The groups are shells around one centre, one inside the other: the same stretched ball of 4 dimensions in 9 sizes.
In the rows, zero is written as 128.
Known rows, each followed by its group:
[162 123 141 151 121  68 163 151  67 102  99 205 190 162 127  92]
z36
[151  98 107 145 131 113 135 114 110 125 122 159 174 158  99 102]
z163
[129 117 139 142 152 121 135 147 123 108 115 145 168 127 115 103]
z632
[114  96  94 123 139 121 138  95 106 146 130 122 148 123 150 135]
z117
[ 98 148 119 113 166  97 134 117 129 111 132  83 158  98 206 146]
z732
[135  81 104 138 124 120 147 110  87 145 118 167 155 143 111 114]
z732
[139  84 116 148 140 144 128 126 123 130 121 155 162 144  75  97]
z592
[149  94  97 150 152 153 101 106 169 120 140 114 174 157  61  96]
z632
[146 114  94 138 145 116 116  97 144 117 138 113 178 155 116 113]
z117
[138 118 134 140 134  92 154 141  86 114 108 172 171 138 137 107]
z163
[111 149 113 116 159  87 134 109 126 108 134  90 167 113 202 142]
z481
[ 99  75 104 124 142 149 142 109 102 159 123 132 130 105 129 132]
z421
[ 86 145 118 107 165  98 140 114 118 119 131  81 148  86 222 155]
z481
[171 127 154 160 129  78 154 166  86  89  98 207 198 167 100  77]
z36
[102 113 136 127 152 121 148 142 102 125 114 137 147 100 154 124]
z421
[144 153 129 134 144  64 145 131 106  92 119 140 190 145 173 116]
z481
[ 72 107  91 106 175 159 112  88 161 146 150  45 126  77 174 159]
z431
[103 127 104 120 170 133 112 104 161 119 143  68 155 106 159 137]
z431
[161  94 119 155 128 117 137 130 106 119 114 180 179 165  75  88]
z592
[ 89 130 112 111 166 118 131 110 132 125 135  79 145  91 193 149]
z431
[ 94 115 126 120 157 123 143 130 110 129 121 117 143  94 169 135]
z431
[157 111 127 154 143 118 127 136 130 104 119 157 185 159  83  88]
z163
[ 69  84  91 108 166 172 120  91 142 163 143  67 114  75 156 156]
z117
[104 134 120 119 160 106 134 120 125 115 129  99 157 105 182 137]
z592
[ 97  85 100 127 165 176 110 105 159 145 140  86 135 102 107 128]
z117
[ 58  82  76 102 177 191 104  74 170 169 156  32 107  67 157 165]
z36
[133  83  95 143 151 164 107 103 159 135 138 113 158 141  70 106]
z592
[148 103  88 143 154 144  98  93 174 119 146  98 176 157  82 106]
z421
[ 91 116  84 112 176 153 101  81 179 134 156  39 143  99 159 150]
z632
[167 105  98 155 147 135 101 106 167 108 139 124 190 175  59  89]
z732
[102 105 102 116 140 109 150 102  91 146 126 123 142 108 180 145]
z36
[167 109 124 157 134 110 131 134 120 105 117 171 189 170  78  84]
z163
[158 105 148 155 121  89 164 160  65 111  94 219 180 157 101  85]
z481
[109 103 116 123 137 107 155 119  81 140 116 146 146 113 165 133]
z632
[109  62  82 129 143 171 120  88 133 165 138 113 133 121  94 127]
z421
[118 121  95 120 143  98 137  94 112 130 134 109 160 126 177 140]
z732

New rows. What belongs after each?
[ 74  95  94 107 162 152 129  93 129 156 139  76 121  80 173 157]
z592
[ 98 136 125 114 149  86 156 123  89 123 119 120 151  98 212 146]
z732
[144  68 112 151 130 149 134 124 110 141 117 173 158 150  59  93]
z732
[ 99  79  75 124 171 194  88  77 192 151 158  51 135 110  94 133]
z36
[137 108 138 149 152 133 129 149 131 108 116 150 170 135  89  93]
z732
[165 127 139 159 147 108 124 149 138  86 117 159 197 165  81  79]
z732
[116 138 121 125 159 103 132 122 130 108 129 105 167 117 169 128]
z592
[125 119  93 127 153 119 117  93 145 123 142  92 165 132 145 130]
z592
[175 125 139 158 125  75 151 149  88  94 104 200 199 175 103  82]
z632
[ 72  73  68 103 156 169 121  65 135 179 149  64 111  84 162 165]
z481
[ 78  69  88 114 159 181 121  91 138 169 140  84 114  85 130 146]
z421
[ 96  91 113 125 155 151 132 119 123 143 126 115 135  99 133 130]
z592
[132 130 112 134 160 117 116 115 153 105 135 101 175 135 132 116]
z592
[160 106 101 154 154 144  97 110 178 106 140 114 187 167  58  90]
z481
[ 88 112 116 116 161 134 135 117 124 135 129  97 137  89 169 142]
z163
[163  83 115 159 131 136 126 127 123 123 118 174 177 169  49  82]
z632
[182 114 126 163 128  96 133 137 114  97 114 185 202 186  71  75]
z632
[ 90  84 101 118 151 153 134 104 117 156 130 108 127  96 143 141]
z592
[124 125  93 125 156 115 117  92 148 120 143  87 167 132 152 132]
z117
[101 135  99 114 169 119 116  96 156 119 145  61 156 105 183 147]
z421
[116 126  98 120 150 102 132  96 123 125 136  98 161 122 177 140]
z632
[ 91 107 113 115 150 121 146 114 102 141 125 114 137  94 178 144]
z592
[ 94 137 108 112 169 116 124 105 144 120 140  69 151  96 192 148]
z632
[157 136 116 146 152 102 115 120 152  91 132 121 195 160 112 100]
z36
[ 88 113 120 114 152 118 149 121  98 138 121 116 136  89 185 145]
z117
[ 69 132 101 100 177 130 123  96 148 133 145  44 133  72 213 166]
z732
[108  64  89 130 145 170 122  95 130 161 134 117 133 118  94 125]
z632
[132 116 148 144 144 110 148 158 100 108 106 170 168 128 119  99]
z36
[123 108  89 130 161 145 104  91 169 126 148  78 161 131 118 125]
z163
[121 112 129 137 153 127 133 136 125 117 120 133 160 121 123 111]
z163
[ 86  88  99 120 169 175 112 102 158 148 141  75 129  91 125 137]
z117
[ 97 121  96 110 152 108 137  94 115 137 136  90 146 104 195 153]
z421
[171 126 131 156 134  87 137 140 112  93 114 174 199 173  99  85]
z431
[142 116 114 147 163 143 101 122 176 103 137 105 179 145  82  98]
z481
[113 105  79 124 163 150 101  79 173 135 153  63 154 124 128 135]
z431
[116 123 123 134 169 138 114 128 159 109 133  97 163 116 124 116]
z36
[172 101 117 157 122  99 141 127  99 114 114 188 189 178  81  86]
z632
[ 77 109  93 107 171 151 117  90 151 145 146  56 130  83 175 156]
z163
[112 114  85 119 154 123 119  83 143 134 145  80 155 121 160 142]
z117
[131  88  91 133 134 127 132  95 114 144 130 133 156 141 117 121]
z117
[114  90 112 136 158 161 117 119 147 133 131 113 148 118  96 114]
z431
[119 136 118 121 144  79 149 117  96 116 122 126 166 121 193 136]
z36
[109 130 122 124 162 115 130 124 133 113 129 102 159 109 163 129]
z163
[127  55  86 142 139 177 115  95 138 159 135 131 143 139  58 109]
z481
[158  99 121 157 145 137 117 132 144 110 123 152 181 162  57  83]
z632
[138  70 102 148 139 160 121 112 131 142 127 147 156 146  60  99]
z632
